There are 4 nested groupings, the coarsest first. Each group lies inside one group of the grouping before and may be the whole of it. The rows also spread widely along 17 directions, which tell nothing about the answers.
In the rows, 128 means zero.
Some rows, each with its group in each grouping after it:
[174  62  99 176 134  94 118 104 107 111 109 160 142 110 113 119  91 114
 135 169 179 164 138 114 141 153 109 113 114 197 148 152 117]	Rogu kebik tuz Q_405
[154 121 127 139 135 173  81 194  91 188 165 136 116 160 157 121 137 145
  99  86 123 125 122 163 135 157 125 145 104  77 185 154 142]	Rogu kebik zamim Q_164
[ 77 142 175 109 138 189 109 152 180 148 128 116 142 136 142 125 130 150
 139 146 110 116  91 116 143 123  61 115 143 122 129 105 131]	Rogu kebik Mibur Q_576
[111 107 157  89 188 164 128 119 202  99 126 153 189 118 126 115 126 106
 154 132 114  93 167 174 140 131  38 121 175 155 127 144 123]	bab dul Far Q_51
[159  92  77 119 100 178  97 123 119 169 148 107  95 197 109 129 100 164
 161 151 126 160 116 125  63 171 131 121 164 100 191 157  76]	Rogu kebik Mibur Q_622
[134 159  68 195 101 150 122 135 156 159 129 138 165 115 103 119 108 116
 147 136 111 125 129  82 114 152 127  93 157 146 136 101 108]	Rogu Kov rufa Q_998
[136 139  79 102  63  96 149 101  75 123  95 132  98 181  69 168 118 149
 108 136 179 100 152 128  82 188 152 106  95 122 184 140 101]	bab linol sunup Q_870
[148  99  98  70 189 100 101 127 118 167 157 140  81 157 133 131 161 136
  96 196  85 154 166 144 115 185 123 132 121  87 196 126 108]	bab linol geso Q_31
[ 97  95 135 135 138 141 112  86  78 146 168 120 120 119 183 126 132 128
 121 169 134 125 129 140 125 127 149 131 103 109 166 135 100]	bab linol geso Q_814
[109 128  73 135 131 122 147 118 148 126 139 135 137 117  87 122 125  98
  98 150 139 114 153 101 109 149 112  68 167 189 172  88  85]	Rogu keguk vonak Q_220
[116 181 120 129 121 163 103 157 145 136 136 139 168 146 137 109 117 115
 142 101 103  96 113 164 126 123  90 144 130  83 135 145 123]	Rogu puv Kubiv Q_257
[129 150  90 128 133 137 129 153 169 136 111 157 144 115 101 112 130 106
 135 100 127 120 159 135 145 168  91  98 104 132 150 143 140]	Rogu puv tuve Q_165
[ 69 174 150 110  84  83 179 125 136 115  63 144 128 133 111 121 110 153
 164 161 131 121  99 145 131 146 105 134  84 110  59 193 142]	Rogu puv Gemev Q_415
[131 112 127 177 156 207  91 147  78 175 161  91 163 114 178  92  98 137
  97 105 140 117 108 108 140 174 119 143 147 110 190 155 125]	bab linol Bokab Q_513
[101 126 104 204 165 188 168 166 177 126 112 217 132 109 140 140  71 112
 174 131 144  77 203 101 118 137 126 112 169 177 121  94 140]	bab linol Bokab Q_239
[ 87 128 135 123 143 134 118 195 106 198  91 101  82 127 131  97  98 210
 136 150 126 125 166 107 148 168 119 150 127  62 175 222 207]	Rogu keguk vonak Q_120
[169 126 103 120 101 134 103 158  96 125 147 145 130 169 120 144 137 111
 118  83 132 122  94 167 126 133 141 127 127 100 154 138 124]	bab dul Zomur Q_23
[ 91 165 114 114 120  76 121 138 133 154 133 146  98 100 120 123 148 129
 141 150 124 130 128 133 148 120 107 101  64 118 143 134 126]	bab linol geso Q_31
[151 146 106 124 108  47  89 126 112 167 141 150 140 135  90 152 135 130
 127 161 125 110 122 112 124  98  93 105 120 123 159 117  95]	bab linol geso Q_31
[ 95  71 183 132 118 127 135 133  94 153 133 142 139 139 143 158 109 149
 105 142 165  84 127 108 139  93 113 111 163 149 135 146 136]	Rogu kebik tuz Q_405
[133 158 112 103 142 141 108 132 150 116  89 145 140 163 109 124 108 144
 145 155 122 109 165 160 121 171  81 153 105  90 165 147 133]	Rogu keguk vonak Q_220
[103 169 122 108 184  81 100 171 138 149 132 160 108 132 121 118 134 140
  91 203  99 111 168 135 136 129  81 146 122 121 173  97 132]	Rogu kebik zamim Q_164
[156 121  85 179  64 118 103 115 113 139 125  67 212 109  77 102 144 149
 170 127  96 128 162 177 100 126 164 130 205 117 128 186 160]	Rogu Kov rufa Q_998
[112 143 146 131 133  72 105 126 124 143 117 135 167 100 133 128 165 129
 112 172  99 116 149 143 169 118 112 128  97 109 123 123 164]	Rogu puv Gemev Q_415
[135 157  77 119 175  96 131 134 146 122 161 170 143 114 106  85 114  76
 116 133 130 124 136 173 106 153  60 116 123 175 154 145  49]	bab linol geso Q_31
[167  89 124 136 127  98 121 120 105 160 153 174 131 145 124 147 172 120
 107 127 138 137 165 200 121 173 117 105  49 140 148 140  93]	Rogu keguk vonak Q_220
[ 85  97 130  96 146 144 128 120 149 136 135 116 112  95 141 110 133 126
 150 135 134 134 136 126 152 128 107  97 127 129 155 162 141]	bab linol geso Q_31
[170  96 111 154 131 104  85 101 138 117 135 155 158 137 112 138 107 106
 133 185 144 150  95 101 129 110  77 107 140 181 150  84  79]	Rogu kebik tuz Q_405
[152 124  88 159  86 127 104 114 142 166 114 157 156 117 115 155 133 118
 155 106 134 112 173  93 157 142 137  83  84 102 160 134 154]	Rogu Kov rufa Q_998
[144 130 130 130 128 130 120  98 120 148 122 143 177 148 130 145 109 130
 135 146 124  97 129 117 120 157  99 128 135 106 135 145  99]	bab linol Bokab Q_513
[163  88 100 158 176 108 134 143 114 153 137 168 156  96 142  97 111 107
 138 121 123 132 179 155 145 170 123 133 139 132 132 208 142]	bab linol Bokab Q_239
[ 80 149 118  88 142 126 137  85 122 134 143  88 138 110 149 107 145 113
  97 178  94 136  89  96 140 168 125 108 134 103 142 123 102]	bab linol geso Q_814
[ 81  84 108  74 129  23 172  69  97 118 127 108  91  85 110  97 180 119
  90 205 136 182 146 164 138 172 142  85  71 169 130 185 111]	Rogu puv Gemev Q_415
[132 168 100 163 108 178 143 121 135 111 124 171 150 149 136 137 112 107
 156 111 130 104 128 163 101 175 132 134  93 119 121 110  95]	bab linol geso Q_814
[142 147 116 131 104 152 101 149 143 153 112 104 179 112 120 113 142 120
 130  78 113 125 109 115 177 159 109 101 115  84 145 158 173]	Rogu keguk vonak Q_220
[104 157  92 150 112 119 122 144 154 163 160 172 163 109 120 142 131  80
 122  99 119  72 151  95 138  83 114  68 151 136 149  93 110]	Rogu puv Kubiv Q_257
[116 160 159 112 126 216 130 117 136 129  71  90 191 132 140 122 112 148
 112  94 140  95 110 100 169 235  82 134  95  82 147 161 166]	bab linol Bokab Q_239
[ 95 158 139 120 120 164 124 135 144 110  70 139 120 176 110 153  90 172
 141 178 147  87 152 120 111 153  92 149 119 109 163 101 141]	Rogu keguk vonak Q_120
[143 119 112 139 134 168  94 111 131 168 148 161 130 181 145 153 134 144
 142 168 106 116 172 156  85 167 118 137 100  93 173  98  82]	Rogu puv Gemev Q_415

New rows, each followed by its group in each grouping:
[128 162 109 173 115  95 118 168 117 155 123 179 131 150 106 138  93 141
 130 159 132  95 136 125 105 109 106 138 136 136 134 120 109]	Rogu Kov rufa Q_998
[ 48 203 114 103 117  90 121  97 167 161 148 114 150  82 139 105 153 100
 138 167  78 118 104  92 160  99  96  78  98  91 123 118 103]	Rogu keguk vonak Q_220
[117  48 164 114 143 133 142 122 125 113 111 147 121 131 135 163 148 149
 132 161 140 119 172 149 146 135 140 117 144 146 132 131 177]	bab dul Far Q_51
[161 131 135 125 118 185  55 132 120 150 140 151 158 182 160 153 101 128
 144 107 131  94 116 133 136 116  92 150 109  56 185 128 120]	Rogu kebik tuz Q_405
[106 188 110  84 139  76 136 117 107 103 130 138 177 135 125  87  91  78
  93 128 128  90  85 151 137 122  68 142 135 103 129 193  79]	Rogu keguk vonak Q_220
[108  86 153 134 181 141 137 156 111 141 135 148 125 110 181 101 116 118
 103 140 127 137 120 136 170 149 117 137 123 119 127 173 155]	Rogu keguk vonak Q_220
[126 140  68 188 102 127 127 100  80 112 113 116 113 106 111 100  97 134
 131 163 184 153 136 132 104 193 140 124  67 176 179 132  95]	bab linol sunup Q_870
[149 146 139 199 147 118 135 192  98 173 148 197 164 154 133 126  83 143
 134 128 120  83 133 166  93 131  98 165 168 138  97 162  99]	bab dul Far Q_51
[160 109 115 144  98 109  92 119 129 162 112 120 174 141 110 134 110 149
 167 152 106 127 126 105 132 116 116 128 169  89 130 174 145]	Rogu Kov rufa Q_998
[124  98 117 104 122 144 121 109 150 127 142 121 125 145 124 133 158 121
 126 161 104 152 116 145 119 146 126 103 138 130 139 111 109]	Rogu Kov rufa Q_998
[107 144 109  96 132 126 127  91 132 170 144 148 146 137 144 125 143 115
 129 135 103 104 170 147 122 169 111 111  81  72 155 170  94]	Rogu puv tuve Q_165
[ 90 199 112 165 121 147 136 162 143 177 133 163 180 105 127 121 101 124
 158  79 119  40 187 133 125 123 105 119 140  97 135 163 136]	bab linol Bokab Q_513
[169 111  89 145  88 104  71 137 123 150 154 150 134 152 106 155 157 124
 155 130 114 128 151 164 114  86 140 110 122 108 167 104 125]	Rogu puv Kubiv Q_257
[113 160 128 158 122 205 120 117 120 142 130 133 169 131 160 130 112 123
 127 103 138  88 132 128 131 181 115 130  92 102 156 121 114]	bab linol Bokab Q_239
[100 173 115 130 107 144 124 112 141 155 135 109 178 121 126 126 154 118
 115 132  91 100 134 121 135 157 123  99 123  94 140 111 120]	Rogu keguk vonak Q_220
[107 121 175 125 140 190 119 200 121 121 131 112 122 130 146 129 165 141
  86  95 128 117  94 170 158 145 124 135 134 128 140  93 185]	bab linol sunup Q_870
[145 153 153 127 156 146 120 155 131  94  88 174 166 169 134 149  94 131
 120 149 124  86 116 138 142 151  84 173 142 109 121 112 149]	bab dul Far Q_51
[ 80 131 117 129 153 155 143 152 111 153 157 128  91 139 155  99  96 141
 128 160 117 133  99 122 102 145 127 133 166 123 141 155  95]	bab dul Zomur Q_23
[102 113 203 153  95 193  81 104 121 144 113  81 171 151 164 145 130 187
 155 182 116 130  68 122 133 117 100 151 121  95 119 102 140]	Rogu puv Kubiv Q_257
[112 164 127  83  98  97 145 124  75  48 114 146 108 164 129 112  94  81
  71 121 191 136   8 165 140 137  90 142  61 149 126 152  76]	Rogu kebik tuz Q_405
[141 127 108  92 119 147 118 121 116 128 111 102 127 172 134  96  99 139
 141 148 112 167  63 135 116 184 106 152 131  74 133 200 110]	Rogu puv Kubiv Q_257
[117  79 143  85 128 119 109 134  75 157 161  90 117 118 113 145 180 129
  30 100 175 105 133 126 155 151 116  74 108 157 225 114 130]	bab linol geso Q_31
[135 128 105 126 129  88 107 121 151 165 120 164 113 141 111 143 125 143
 153 194 109 143 148  99 127 139 101 106 109 118 146 120 113]	Rogu kebik tuz Q_405
[129 185 107 178 138 146 143 180 117 122 130 183 166 150 147 118  88 100
 113 125 101  88 112 138 118 140 137 164 169 110  99 118 126]	Rogu kebik zamim Q_164
[141 114 108 134  86 127  90  73 135 128 124  99 175 112 117 120 117 126
 193 136 135 147 100 116 139 117 105 102 122 118 140 169 114]	bab dul Zomur Q_23
[ 87 101 144 109 147 182 142  54 131 142 123 115 167 137 168 120 127 144
 145 177 105 110 187 153 108 196 124 140 116  84 141 175 110]	Rogu puv tuve Q_165
[ 87 106 161 135 109 162 176  98 124 130 116 178  99 165 182 151  82 128
 154 171 148 142  51  93 123 155 124 119  87 124  69 144  81]	Rogu kebik Mibur Q_576
[118  99 175 150 100 166 145 131 147 226 147 161 159 145 146 155 139 155
 163  93 121 104 130 131 121 156  94  82  99 105  95 176  99]	Rogu keguk vonak Q_220
[125 113 113 142 102 144 126 108 124 129 127 150 145 128 134 144 124 109
 133 120 148 115 139 121 142 140 134  99 105 130 146 128 128]	Rogu kebik tuz Q_405
[122 119 187 112 149  80 149 124 102 129 112 171 169 148 153 146 132 129
  94 176 110 101 120 156 151 145 104 158 119 107  75 161 138]	Rogu kebik Mibur Q_576
[ 96 163 136 141 143 115 118 123 139 119 157 152 161 120 137 109 121 114
 149 165 111 106 117 179 109  97  79 138 136 148 114 123  78]	bab dul Far Q_51
[143 147 107 131 131 103 116 109 131  94 114 144 173 113 125 112 121  99
 149 141 121 130 120 154 151 139 106 136 111 123 120 152 131]	bab dul Zomur Q_23
[126 106 124 178 116 126 113  59 137 154 138 141 193  91 161 102  89 125
 230 158 118 138 132 131 131 117 102 125 116 113  93 213  96]	bab dul Far Q_51
[114 160 130 152 161 174 136 213 146 115 108 179 102 183 132  99  52 159
 167 158 118 121 109 177  80 138  83 197 182 124 107 160 121]	Rogu kebik tuz Q_405
[ 87 134 147 105 134 178  96  84 119 139 142 101 157 133 171 128 158 134
 111 155 105 104 156 156 137 155 122 137  85  71 177 117 126]	Rogu puv tuve Q_165
[148  53  87 151  90 114 116  83  89 141 129  86 147 103 112 125 139 148
 162 146 134 152 175 131 127 147 187 101 160 127 163 187 163]	bab dul Far Q_51
[138 158  72 135  93  95 125 137 104 161 157 155 140 130 124 125 119  96
 145  88 116 112 112 125 129 120 148 101 127  87 135 176 107]	bab dul Zomur Q_23
[169 135 112 137 122 129  95 137 142 140 121 145 189 127 107 117 115 120
 165  89 131 110 141 159 142 142  74 125 122 114 144 185 131]	bab dul Far Q_51
[185 115  94 123 149 127  84 115 176 119 163 183 199 128 133 136 126  40
 131 104 108 121 102 111 165 100  75  88 151 134 140  96  91]	Rogu kebik Mibur Q_622
[120 106 104 125 102 145 102 120 166 183 167 146 121 111 141 153 164  96
 140 108 111 141 116  73 166 113 130  41 107 117 156  89 121]	Rogu kebik tuz Q_405
[102 119 129 145 142 188 125 137 156 158 177 144 178 114 153 143 163 106
 138  98  84  75 185 155 126 117 146  98 186 113 139 100 138]	bab dul Zomur Q_23
[ 77 142  83 129 102 140 150  82 202  93 127 116 163  72 101 108 126  83
 192 136 119 133 119  98 137 103 113  54 170 177 112 114 111]	bab dul Zomur Q_23
[122 170 121 118 111 108 115 123 108  88 110 139 129 138 142 131 123 106
 125 153 125 133  63 134 153 127 128 146  89  96 119 110 133]	bab linol sunup Q_870
[114 101 126 123 108 133 132 134 112 147 136 120 120 134 132 108 110 136
 142 125 140 145  94 138 124 137 118 115 137 125 129 194 118]	Rogu kebik tuz Q_405
[133 107 100 143 138 110 114 159 144 162 144 159 116 107 127 111 121 108
 130 125 130 148 118 106 157 120 104  92 123 143 145 149 129]	Rogu Kov rufa Q_998
[136 111 113  85 128 130 113 135 103 164 155 131 132 142 132 105 144 116
 107  74 139 120 144 189 132 165 101 116  83  89 179 218 110]	Rogu puv tuve Q_165
[129 152 157 116 134 110 110 166  71 110 131 146 119 152 150 122 131 134
  96 128 142 116  84 206 137 133 108 179  73 100 136 150 131]	bab linol geso Q_814
[141 182  58 132 144  99 134 154 139 109  99 161 127 142  78 120  95 113
 117 159 126 109 152 113 107 173 108 130 154 142 162 107 116]	bab linol sunup Q_870
[119 141 104 112 157 115 105 100 122 173 139 130 145 107 149  85  95 122
 153 141 128 126 142 121 138 164  74 129  93  85 168 218  94]	bab linol sunup Q_870
[125 179 117 116 136  70 114 112 119 111 116 134 174 107 131 102 158 100
 104 165  89 133 120 168 161 153 109 145  75  95 114 140 135]	Rogu puv tuve Q_165
[135  92 152  91 143 111 118 106 150 180 121 131 133 138 122 151 154 156
 131 173 108 148 122  91 149 177  82  90 109 115 135 141 119]	bab dul Zomur Q_23
[139  61 125 135 184 141 130 153 159 106 103 187 108 119 143 118  93 118
 152 158 148 149 164 129 160 142  99 129 139 162 139 151 166]	Rogu kebik tuz Q_405
[ 84 165 126 117 123 118  85 109 131 143  97 109 143 123 119 126  99 153
 123 184 146  94 137  71 147 118  70 122 105 110 193 114 130]	Rogu puv Gemev Q_415
[ 99  95 183 121 155 139 147 135 154 127 127 151 158 100 147 136 154 122
 133 129 123 108 136 159 160 128  95 112 127 150  95 133 154]	bab linol geso Q_31
[116 115  97  80 126 138 120 122 127 153 151 120 103 151 122 122 126 128
 142 126 123 125 132 138 106 144 119 108 145  93 176 169 101]	bab linol sunup Q_870
[134  99 109 147 120 129 113 117 102 155 116 130 129 128 120 105  90 147
 141 137 172 139 138 126 122 165  94 121  91 138 172 197 107]	Rogu puv tuve Q_165
[151 114 117 116 137 120 119 132 147 128 146 192 128 130 145 167 154  70
 106 109 128 130  92  95 179 131 116  73  85 135 133  72 118]	bab dul Zomur Q_23
[128 198  94 159 100 104 162 144 103 113  99 198 147 172 123 127  70 123
 162 140 122  84 148 179  87 152 142 180 116  84  88 186 113]	Rogu kebik Mibur Q_622
[162  56  97 177 169 200 103 145 140 170 121 127  99 128 155  97  90 173
 198 166 116 197 150 109 123 203 135 141 145 115 159 181 153]	bab dul Zomur Q_23
[ 74 118 161 137 126 144 178 114 163 131  99 125 148 123 119 114 104 159
 162 189 122 133 114 120 108 161  91 116 165 167  72 157 113]	Rogu kebik Mibur Q_622
[127 109 161 134  76 171 140 114 115 149 165 155 165 162 173 155 154 109
 153  82 107 112  87 189 119 123 154 119 108  83  75 157 104]	Rogu kebik zamim Q_164
[147 168 102 167  93  50  94  99 151 151 119 147 168 120  85 126 128 141
 183 210 101 150 119 129 110 110  82 117 104 145 105 118  84]	Rogu kebik zamim Q_164
[ 83  96 139 164 158 197 128 148 177 155 124 120 137  64 168 104 116 132
 175 126 117 138 131  75 180 129 119  94 158 135 125 137 185]	bab linol Bokab Q_513
[122 109 107 105 122 125 102 120 145 153 127 117 124 124 116 121 143 133
 137 143 125 143 142 120 141 144 104  95 110 115 171 148 134]	Rogu puv Kubiv Q_257
[137 163  88 128 150 119 100 173 120 188 179 157 129 135 145 110 121 102
 118 105  92 119 102 112 137 130 112 115 142  82 157 149 101]	bab dul Zomur Q_23
[141 112 136 154 178 163 133 164 180 124 116 177 146 111 145 111 123 118
 167 130 107 150 133 152 155 168  88 130 125 147  96 139 151]	bab dul Zomur Q_23
[ 93 102  83 201  81 104 121 103  96 132 144 139 116  43 140 124 125 101
 165 116 186 128 160 107 164  80 178  70  71 172 164 130 152]	bab linol geso Q_31
[155  83 109 123 156 107 117 108 131 149 122 127 171 117 100 113 129 131
 114 159 130 129 191 133 130 181  91 111 154 152 171 171 127]	Rogu kebik tuz Q_405
[124 107 132 132 125 145 115 127 156 173 120 146 135 151 139 147 112 144
 157 166 103 133 104  70 132 132 107 106 153 100 121 122 122]	Rogu puv Gemev Q_415
[121 114 106 132 120 190 117 191 112 210 187 112  70 157 175  80 114 145
 152  98  89 193  35 133 112 162 144 125 145  66 127 208 104]	Rogu kebik tuz Q_405
[139 162 107 180  94 142 117  88 138 129 113 127 198 109 135  93 110 117
 191 131 118 145 111 164 128 165 102 134  74 109  98 180 102]	Rogu keguk vonak Q_220
[160  82 117 154  84 156  88 141 141 152 123 145 134 152 110 158 112 140
 175 101 160 121 127 117 131  98 111  91 128 128 165 129 134]	Rogu keguk vonak Q_120
[116 170 102 153 102 103 120 142 113 111 116 113 140  99 124  92 142 121
 130 146 114 157 104 161 152 148 142 136  90 121 116 146 158]	Rogu kebik Mibur Q_576
[ 75 113  84 111  96 174 181 105 127  86 104  85  89 152 105  89  80 150
 163 173 142 160 107 140  65 178 154 126 193 151 129 184 103]	Rogu kebik tuz Q_405
[102 141 101 148  91 111 126 137 122 113 100 112 138 103  70 132 110 139
 125 127 182  98 142  96 134 118 109  85 145 188 176 114 143]	bab dul Zomur Q_23
[ 86 101 134 157 132 177 141 140 149 119 109 150 122 104 132 145 138 153
 174 134 140  89 234 174 124 132 155 124 128 139 151 120 191]	bab linol geso Q_31
[115 130 115 167 110 109 135 114 112 131 126 147 139 120 124 122  94 132
 161 159 148 127 111 124 114 124 116 121 126 154 117 153  98]	bab dul Zomur Q_23
[117 124  83 100 154 133 113 114 132 111 155 165  76 121 180  94 105  83
 174 140 124 171  92 151 146 124 124 132  67  86 148 171  99]	bab linol geso Q_814
[113 106 129  49 101  91  84  63 104 119 164 114 134 144 149 142 179  96
 114 143 123 127 114 177 147  90 119 107  68  77 174 142 100]	Rogu puv Kubiv Q_257
[126 115 101 168 108 143 158 111 114 117  76 160 135 132 123 133  92 142
 148 145 161 113 187 131 123 193 151 135  92 129 134 171 155]	Rogu Kov rufa Q_998
[134 142  73 198  81 113  84 138  78 188 191 133 109 111 142 117 135 108
 118 119 144 153  82 112 126 108 149  83  67 135 177 103  72]	Rogu keguk vonak Q_220
[127 163 119  84  81 158  88 117  81 137 155  70 140 166 131 120 143 130
 105  93 128 121  53 163 116 149 119 134 103  64 180 152  95]	bab linol geso Q_31
[161  79 120 118 156 114 117 193 125 202 127 193  79 163 128 160 115 146
 101 127 139 126 149  74 154 161 111 100 120 110 173 144 150]	Rogu kebik zamim Q_164
[152  95 116 133 138 143 108 139 136 125 113 132 117 133 142 116 139 130
 140 154 108 183  99 133 154 167 129 130 105 110 130 136 156]	Rogu puv tuve Q_165
[124 132 128 189  65 157 124 109 100 130 114 122 159 126 127 146 117 150
 173 125 149 109 123 145 111 132 155 128 108 125 120 131 134]	bab linol geso Q_31
[195  90 120  84 116 136  90 113 140 128 125 137 165 149 117 168 175  97
 116  87 120 131 113 130 172 162 116  93 102  91 160 116 149]	bab linol geso Q_31
[149  95 104 117  99 171 114 147  85 127 123  87 127 170 111 132 109 137
  77 110 155 131  80  93 124 170 144 116 180 125 187 133 136]	Rogu kebik zamim Q_164
[116 106 139 174  76 140 150  86 119 154  94 108 191 124 136 132 106 168
 195 164 102 120 144 113 117 150 168 135 173  88  71 199 162]	Rogu kebik zamim Q_164
[115 121 136 163 112 146 121 122 108 159 137 142 139 129 163 135 121 135
 132 149 125 127 112 110 140 140 140 123 104 109 126 129 127]	Rogu kebik zamim Q_164
[122 102 121 148  79 130  97 155 103 130 145 154  92 153 133 154 109 124
 141 120 166 127  70 117 130  53 135 106 121 135 152 103 118]	Rogu puv tuve Q_165
[105 148 116 207  93 175 118 109 113 173 141 138 160 101 161 133 105 118
 122 124 154 114 105  54 150 153 130  86  76 142 149  93 104]	Rogu kebik zamim Q_164
[102 110 146  84 130 163 132 142 169 146 122 127 130 152 136 115  92 126
 152 123 124 136  49  86 139 123  61 102 168 112 113 174 108]	Rogu puv Kubiv Q_257
[129 139  96 154 105  86 126 122 121 143  97 128 150 101 105 138 118 132
 137 157 123 125 130  56 161 142 144  97 142 123 133 130 166]	bab dul Zomur Q_23
[ 81 137 111 106 134 142 144 166 124 141 145 157  84 129 155 120 123 108
 108 110 132 114 126 126 148 130 141 108 114 106 153 144 142]	Rogu kebik zamim Q_164
[ 79 139 145 204 139 156 171 162 163 157 111 161 173  99 126 111 102 149
 164 150 109  92 171 132 108 138 112 125 182 165  74 141 144]	Rogu puv tuve Q_165
[142 149  72 180 108 122 100 163 102 105 102 153  93 127 150 107  70 118
 162 158 132 171  72  86 160 116 165 153 115  98 134 134 171]	Rogu kebik tuz Q_405
[138  78 115  46  97 107  89  69 187  92  86 114 109 158  65 183 154 152
 192 191 133 136 161 121 123 101  97  86 138 124 181  92 142]	bab linol geso Q_31
[123 119 132 180  69 167 184 113  94 143  97 110 169 147 129 132 128 153
 128 130 119 134  97 131 100 220 181 125 138 121  69 161 133]	Rogu puv Gemev Q_415
